There are 9 hidden switches. A switch that is on adds its own fixed numbers to the row, and there is some noise. The rows also spread widely along 12 directions, which tell nothing about the answers.
(in the rows, 128 means zero)
Some rows, each with its switches (1 for on, 0 for off) after it:
[109 117 103  97  97 143 138 103 135  92 147 144 123 169 181 147 100  60
 143 125  94 129 105 131 109 140 111 131] => 0 0 0 0 1 0 0 1 0
[ 92 134 116 155 141 158 109 118 129 143 110 134 131 148 133 166 115 116
 143 118 150 132 112 116  96 130 148 150] => 0 0 0 0 1 1 0 1 0
[150 108 100 109 164 132 113 152 102 107 158 113 129 148 139 158 117 131
  80 117 124  81  85 158 149 124 127 141] => 0 0 1 0 1 0 1 0 0
[ 95 192 152 104 158 138 152  87 173 108 112 137 133 112 181 109 111 109
 121 142  91 162 142 104  91 113 134 111] => 0 0 0 1 0 1 0 0 0
[205 137 137  68 159 106 141 136  92 129 165  80 108  94 174 120 140 124
  97  72 126 105 103 201 145 121 131 104] => 0 0 0 1 0 1 1 0 0
[130 144 150  99 163 112 135 108 124 119 135  67 114 117 124 148 141 123
 167 109 101 115 124 149 113 126 106 121] => 0 0 0 0 0 0 0 1 0
[136  57 139 136 155 149  87 127  28 204 201 175 101 184 161 119  94 176
 150 103 116 159 131 111 224 157 181 136] => 0 1 0 1 0 0 1 0 0
[139  95 110 121 175  64  94 151 146 197 145 150  94 150  66  74 102 142
 152 155 153 199 140 111 133 107 113 139] => 1 1 1 1 0 0 0 0 0
[169 150 135 179 196 125 168 149 125 165 113  78 133 126 110 169 133 138
 143 147 182  95  85 124 108  99 179 126] => 0 0 0 1 1 0 1 1 0
[153 100 118  90 104 121  95 118 107  98 178  93 150 165 108 110 125 173
 117 146 119  93 115 120 117 117 119  89] => 1 0 0 1 0 0 0 0 0
[172 152 145 111 173 112 154 105 110 151 124  42 112 103 132 160 158 117
 195  92 123 117 113 163 110 128 115 123] => 0 0 0 0 0 0 0 0 1
[151 156 149 101 213  98 165 115 128 165 114  52  90  81 119 139 153 111
 198  93 129 167 125 161 118 121 110 123] => 0 0 0 0 0 0 1 0 1
[ 84 139 109 120  97 148  95 115 175  86 123 160 143 137 129 137 114 102
 120 128 135 114 128 125  82 123 133 161] => 1 1 1 1 1 0 1 0 0
[109 150 139 124 123 157 120  89 114 129 144 119 136 113 138 137 138 145
 163 121 128 129 145 115 115 138 162 102] => 0 1 0 0 0 0 0 1 0
[149 139 196 148 154  98 140 119 147 115 101 119 123 108 158 130 107 102
 152 100 133 119 121 157 107  95 154 161] => 0 0 1 1 0 0 1 1 1
[ 84  77  91 125 159 147 108 125 104 116 139 154 138 195 149 134  58 129
  98 156 121 162 100  79 122 119 123 124] => 0 0 0 0 0 0 1 0 1
[119  96 124 165  50 151 108 112 171 105 159 153 149 174  81 131 135 139
 179 153 148  91 123 111 111 141 197 110] => 0 1 1 1 1 0 0 1 0
[100  82 118 118 123 135 127  66 121 174 145 140 118 223 167 121  89  93
 232 132  94 198 118  77 109 143 110 126] => 0 1 0 0 1 1 1 0 1
[162 108  61 133 114 117 112 143 141 147 145 184 131 172 142 112  99 105
  95 168 165 147 107 131 120 122 138 136] => 1 1 1 0 1 0 0 0 1
[118 142 160  87 159 124  81  88  87 126 123  56 145 105 126 128 110 158
 148  74 131 122 122 110  76  92  99 124] => 0 0 1 1 0 1 1 0 0
[200 145 147 154 111 120 134 108 143 157 142 127 140 129 152  99 161 170
 135 141 154  99 132 157 136 128 195 103] => 0 1 0 1 1 1 0 0 1
[145 150 172 128 155 127 153  93 109 147 115  81 115 103 159 151 137 103
 201  83 131 131 118 143 105 125 144 137] => 0 0 0 0 1 0 0 1 1
[132 116 112  94 110 150  94 117  78 121 158 153 134 137 184 146  98 102
 111  84 132 121 110 142 120 125 131 148] => 1 1 1 0 0 0 1 0 0
[108 103 112 100 128 120 105  95 150 129 135  97 127 183 121 140 128 113
 178 121 103 126 117 127  95 136  88 137] => 0 1 0 0 1 1 1 0 0
[183 131 181 119 137  87 164 119 160 133 125  58 112 114 121 149 154  90
 210  87 119  95 110 181 103 119 132 142] => 0 1 0 1 0 0 1 0 0
[ 99 139 165  80 116 135 111  77 123  78 132 115 154 117 180 116 102 125
 125 101  96 118 137 116  91 115 122 120] => 0 1 0 0 0 0 1 0 0

New rows. What belongs after each?
[123 133 110  86 134 120 140 115 138 126 147 146 114 128 163  89 101  92
 127 131 123 169 122 123 120 122 123 115] => 0 0 0 1 1 0 1 0 0
[122 130 165 140 206 142 144 104  95 164 136 102 129 160 155 148 111 155
 159 124 105 145 108  93 137 122 154 118] => 0 0 0 0 0 1 1 0 0
[ 67 189  92 117 154 164  93  90 156 120  94  83 163  96  90 131 131 175
 114 152 170 139 144  76  39 101 124  95] => 0 1 0 1 0 1 1 0 0
[147 122 139 150 193 109 172 126 136 144 135 111 129 181 143 148 109 130
 147 175 112 122 103 110 130 113 150 114] => 0 1 0 0 0 0 1 1 0
[173 150 107 129 120 127 116 104 129 151 133 107 149 147 132 106 146 165
 131 155 161 117 120 124  94 114 141 100] => 1 0 0 1 1 1 0 0 1
[154 144 109 104 134 133 134 117 134 103 122  66 135 107 128 142 133 124
 123 114 161 111 103 154  68 107 127  90] => 0 0 0 1 0 1 1 1 1
[145 144 171 115 144 137 112  92 120 124 141  94 126 112 157 133 157 168
 148  87 109 101 146 169 138 136 151 125] => 0 1 0 1 0 1 1 0 1
[196  97 155 123 119 115 172 138 121 147 178 144 102 136 166 129 116  76
 174  90 123 129  97 167 162 136 192 120] => 0 1 1 1 0 0 1 0 0
[113 166 131 110 130 146 138 115 151 120 132 156 140  80 146  89 131 130
 109 132 162 153 132 118 100 119 172 106] => 1 0 0 0 1 0 1 0 0
[125  89 139 109 102 126  75 115 105 126 155 129 135 132 113 116 110 142
 150  92 142 123 125 127 117 125 140 132] => 0 1 1 0 0 0 1 0 0
[136 171 138  95 127 119 133  84 133 137 110 123 137 117 193 119 112  83
 150 108 136 157 131 135  55 104 111 126] => 1 1 0 0 0 1 1 1 0
[169 158 149 122 181 103 148  86 118 178 122  76 151 138 151 103 128 158
 159 147 141 134 117  94  91  95 133  98] => 0 1 0 0 1 1 1 0 0
[192 131 213 117 124 125 126 102  83  99 130 105 156 106 220 114 103 143
  96  68 128  82 107 163 114  96 175 124] => 0 0 0 1 0 1 1 0 1
[147 149 130  97 151 134  94  79  85 138 139  76 138 171 188 170 130 132
 149  94  87  78 114 142 118 123  84 163] => 0 1 1 1 1 1 1 0 0
[167 137 146 115 113  96 139  97 151 125 109  42 149 137 111 136 126 113
 186 120 154 103 103 126  34  88 117 100] => 0 1 0 1 0 1 1 1 0
[102 123 132 115 183 122 131 118 131 131 158 137  95 171 142 146 117 112
 154 135  70 138 126 134 170 139 115 150] => 0 0 1 1 1 0 0 1 0
[156  98 130 113 137  86 118 119 118 165 135 147 125 178 168  88  76 106
 128 135 123 170 107 111 116 107 112 129] => 0 0 0 0 0 1 0 0 0
[169 139 141 148 136 110 164 134 194  97 138  92 139 148  97 153 153 128
 153 161 122  65 105 155 115 118 164 115] => 0 1 1 1 0 0 1 0 0
[123 152 128 109 160 108 144 112 185 114 107  92 100 120 126 151 164  91
 176 121  96 125 133 186 120 141  89 155] => 0 0 0 0 0 0 1 0 1
[132 159  96  93 127 158 132 127 121  94 147 150 133 101 183 128 108  94
  71 112 137 120 105 142 119 118 151 123] => 0 0 1 1 1 0 1 0 0
[ 65 152 140 166 118 183 112  95 183 111 122 176 142 156 136 156 139 131
 155 143 108 123 137 115 123 151 175 147] => 0 0 1 0 0 1 1 0 0
[168 122 175 126 126  68 122  96 183 132 111 136 133 150 159  71 122 130
 140 141 116 135 139 148 105 110 130 138] => 0 1 0 0 1 1 0 0 1
[151 165 109 134 167 111 125 110 146 137 105 120 138 168 172 135 132 124
 113 172 123 106 121 143 113 108  95 169] => 1 0 0 1 1 0 1 0 1
[165 120 140 117 195  93 116 137 107 154 121  55 113 144 126 168 117 133
 133  94 122 102 100 156 110 104 103 149] => 0 1 0 1 0 1 0 0 0
[159 155 131 131 147 113 139 115 151 144 126  83 134 121 105 132 150 145
 156 145 143 106 129 129 102 117 145 111] => 0 1 0 1 0 0 0 0 0
[113 134 134  88 108 128 112 101 142 121 136  98 119  96 117 120 154 112
 181  86 132 130 132 155 103 140 113 133] => 0 0 0 0 1 0 1 0 0
[107 103 192 108 160 112 128 132 143  91 125 120 111 127 151 137  89  96
 126  65  95 132 105 142 114 117 145 157] => 0 0 0 1 1 1 0 0 0
[129  93 140 102 145  74  79 130 171 113 125 109 115 137  76  93 113 150
 126 118 123 141 139 147 102 109 104 132] => 0 1 1 1 0 1 0 0 1
[122 120 123 113 130 129 109 121 138  91 116 103 137 130 135 151 109 113
 123 110 140 113 113 140  76 108 120 142] => 1 1 0 1 0 0 1 0 1
[152 113 165 104 189  99 144  91 136 154 151  56  97 162 128 144 168 148
 214 104  71 122 128 168 154 150 106 127] => 0 1 0 0 1 1 1 0 1
[195 120 123 150  86 101  94  94 106 201 135 105 147 164 125 104 141 151
 203 138 169 106 133 127 115 118 132 138] => 0 1 0 1 0 0 1 0 0
[188 105 154 126 238  89 159 156 105 172 157  86  81 153 138 151 137 152
 137 116 114 135 107 185 171 121 148 123] => 1 1 0 1 0 1 1 1 1
[ 94 130 204 127 159  91 101 104 168 139 110 114 112 102  91  98 123 139
 199  96 116 155 163 125 113 111 132 162] => 0 1 1 1 0 0 1 0 0
[ 90 148  97  84 125 175 120 100 140  81 164 112 135 132 128 142 135 136
 126 125  99 124 119 122 112 140 132  83] => 0 0 1 1 0 1 1 0 0
[165 112 161 109 122 110 100 125 107  99 154 117 141 148 163 131 112 145
  99 109 108  77 118 155 126 114 136 142] => 1 1 0 1 0 0 0 0 0
[131 165 117 118 210 134 140 141 118 120 138 119 125 116 146 145 117 144
  71 142 119 115 109 125 146 108 146 126] => 0 0 1 1 1 0 0 0 0
[ 93 103 134 114 175 123  88 131 127 124 159 141 119 141  93 107 108 182
 108 141 115 142 143 108 155 123 142 120] => 0 1 1 1 0 0 1 0 0
[ 75 113 133  80 114 129  46  87 128  78 111  87 131 135 137 156 122 127
 128  70 100 102 141 158  72 132  65 165] => 0 1 0 0 1 1 0 1 1
[174 138 120 141 146 124 133 146 111 136 130 135 134 125 168 138 121 125
  86 134 159  97 106 164 130 113 156 136] => 0 0 0 0 0 0 1 1 0
[ 69  80 185 124 140 110  88 133 181  67 139 132 127 159  72 131 102 142
 143 117  93 115 129 116 112 118 141 160] => 1 1 1 1 1 0 0 0 0
[133 154 111 132 112 178 107  91 104 117 139 136 148 131 191 162 149 143
 119 121 125  84 137 158 138 150 156 139] => 0 1 0 0 0 0 1 0 1
[185  98 143 167 155  79 121 164 174 126 104 124 132 160 116 135 100 123
  90 137 161  92  88 157 103  88 158 162] => 0 1 1 1 1 1 0 0 1
[145 126 114 112 129 143 111 108 101 134 148 104 132 160 160 153 137 133
 138 114 118 100 114 156 125 137 118 125] => 0 0 0 0 0 1 1 1 0
[121 114  94 104  68 148  64  96 102 134 160 131 139 152 125 120 128 131
 166 111 136 117 132 129 121 138 110 138] => 0 0 1 1 0 0 1 0 0
[199 138 156 117 194  95 113 131  75 186 159  86 101 115 146 136 157 164
 150  89 120  96 132 185 188 126 133 153] => 0 1 1 1 0 0 1 0 0
[147 126 138 143 167 118 112 128 107 171 133 112 132 125 111 117 132 171
 142 133 156 127 124 124 139 118 149 130] => 0 0 0 0 0 0 1 0 0
[145 114 147 132 153 111 147 112 132 164 147 136 115 175 143 115  92 106
 177 135 109 169 107  97 125 114 150 113] => 0 0 1 1 0 1 0 0 0
[ 93 135 141  88 162 111  88  97 135  87 108  78 146 148 135 149 109 118
 135 112  88  95 114 123  88 102  59 169] => 0 0 1 0 1 0 1 0 0
[177 146  63 117 104 141 134 127 123 123 142 124 138 154 176 170 133  90
 100 143 137  80  97 161 113 136 125 127] => 0 1 0 0 0 0 0 0 0
[159 112 161  88 120  86 127  92 136 147 133 105 120 142 163 100 115  93
 184  91 109 148 124 149  96 117 106 128] => 0 1 0 0 0 1 1 0 0
[113  93 155 109 145  63 114 107 195 142 131 100 105 193  72  97 136 127
 219 152  92 162 136 134  95 123  73 133] => 1 0 0 0 0 1 1 1 0
[161 106 172 107 183  83 128 127 150 126 150 119  96 170 154 131 147 127
 149 105  68 112 115 199 167 134 108 169] => 1 0 1 0 1 1 1 0 1
[140 154 155  93 175  78 123 116 167 111 129 111 104  90 122  94 147 145
 121 128 105 139 161 177 134 120 113 118] => 0 1 1 0 0 0 0 1 1
[118 125 127 142 160 137 138 107 149 133 118 111 110 174 155 177 123  99
 172 122 103 129 118 148 114 135 127 145] => 0 1 0 1 0 1 1 1 1
[156 119 193 133 129 132 155 101 108 124 136 116 151 122 182 130 106 116
 158  94 132 106 103 117 109 110 189 121] => 0 1 0 0 1 0 1 0 0
[131 146 135 114  85 145 102  70 149 131 159 112 144 157 124  99 167 176
 181 145 105 112 152 126 124 146 134  93] => 0 0 0 1 0 1 1 0 0
[146  87  94  82 171 122 127 124  80 125 173  85 117 163 135 130 116 146
 123 131 115 129  99 137 145 129 106  91] => 0 0 0 0 1 0 1 1 1
[142 155 116 136 132  92 161  97 196 145  95  91 137 179 123 122 115  81
 187 179 132 143 103  98  44  95  98 118] => 0 0 0 1 1 1 0 1 0
[161 125 178 126 150 126 181 107 138  97 152  79 147 151 151 143 123 130
 158 133 103  82  92 116 118 110 175  96] => 0 1 0 1 1 0 1 0 0
[190 124 143 105 211  78 142 118 114 127 138  54 149 164 138 118 129 185
 107 168 118  91 104 130 117  87 106 104] => 1 1 0 0 1 0 1 0 1
[101 132 104 106 141 153 136 101 122 124 159 166 129 167 176 122  97 102
 137 151  94 161 118  99 141 137 131 112] => 0 0 1 0 0 0 1 0 0
[166  72 102  82  96  96  93 118 113 126 155  89 121 170 123 109 102 114
 146 104 128 137 101 146  96 120  88 108] => 0 0 0 1 0 1 0 0 1
[149 173  97 188 198 132 162 124 170 169 113 109 116 165 112 182 183 138
 176 188 131  96 117 160 152 142 143 155] => 0 0 1 0 1 0 1 1 1
[129 112 143 141 126 114 101 126 150 179 131 176  89 110 125  99 118 111
 168  87 156 193 151 151 134 138 171 154] => 0 1 1 1 0 1 0 0 1
[153 178 148 121 168 127 127 141 133  81 106  68 147  71 135 167 139 141
  70 102 145  56 110 170  96  97 141 140] => 0 0 0 1 0 0 0 0 0
[103 126 178  94 170  84  83 139 150 116 128 123  86  84 104 119 149 143
 129  81 107 134 168 197 140 135 108 170] => 1 1 0 0 0 0 0 1 0
[144 127 146 165 136 128 107 118 141 176 120 150 113 135 125 132 139 133
 175 112 144 149 132 150 139 139 166 157] => 0 0 1 0 0 1 0 0 1
[103  96 185 114 108 121  85  93 118 117 132 146 128 149 172 122 105 115
 167  75  94 119 136 140 128 135 127 181] => 0 1 0 0 1 0 1 0 0
[129 110 206 160 232 111 135 126 108 155 117 135 117 162 173 157  84 134
 137 101 100 148 104 113 141 107 172 171] => 1 1 1 0 1 1 0 0 1
[136 171 118 112 137 133 119 103 152 104 121 107 142 130 163 151 153 136
 103 137 115  83 131 169 101 127 118 124] => 0 1 0 0 0 1 1 1 0
[105 106 169 145 134 145 103 101  88 138 135 150 133 169 176 153  93 110
 171  94 112 118 112 116 137 127 144 178] => 0 0 1 0 1 0 1 1 0
[139 135 152 154 121 119 142 118 162 118 117 133 127 162 154 149 123  91
 163 138 113  99 117 153 116 123 141 161] => 0 0 0 1 0 0 1 1 0
[ 96  87 123 131 111 125  79 123 131 128 128 156 126 165 125 141  84  97
 154 107 124 141 122 113 107 128 123 172] => 0 1 1 0 0 0 0 0 0
[152  83 156 112 176  78 118 141 154 147 172 127 108 174  92  87 116 168
 141 146 105 151 124 133 151 115 141 107] => 1 1 1 1 0 1 1 0 0
[152 112 100 125 115 118 159 141 180 114 140 127 129 161 109 128  97  79
 138 149 142 143  81 115  80 109 154  92] => 0 0 1 1 0 1 0 0 0
[164  90 159  91 103 108 112 127 112 120 184 114 113 120 122  92 140 146
 147  87 116 110 123 165 159 141 151 111] => 0 0 0 1 1 0 0 0 0
[171 112 137  98 161 136 124 118  62 127 165 128 129 134 210 128 111 145
  79 100 114 106 113 159 170 129 152 123] => 0 1 0 0 1 0 1 0 1
[134 130 145 105 179 110 113 130 142 158 143 109  88 108 117 129 153 145
 148  93 116 141 145 180 152 143 128 141] => 0 1 0 1 0 1 1 0 0
[189 128 161 123  65  94 119  84 125 141 126  76 145 138 141 131 146 102
 214 103 139  84 123 156  75 118 119 129] => 0 1 0 0 0 0 0 1 0
[ 73 171 151 102 160 140 114  90 175  65 120 119 124 104 138 127 139 136
 125 127  88 118 156 147 119 125 118 139] => 0 0 1 1 1 0 1 1 1
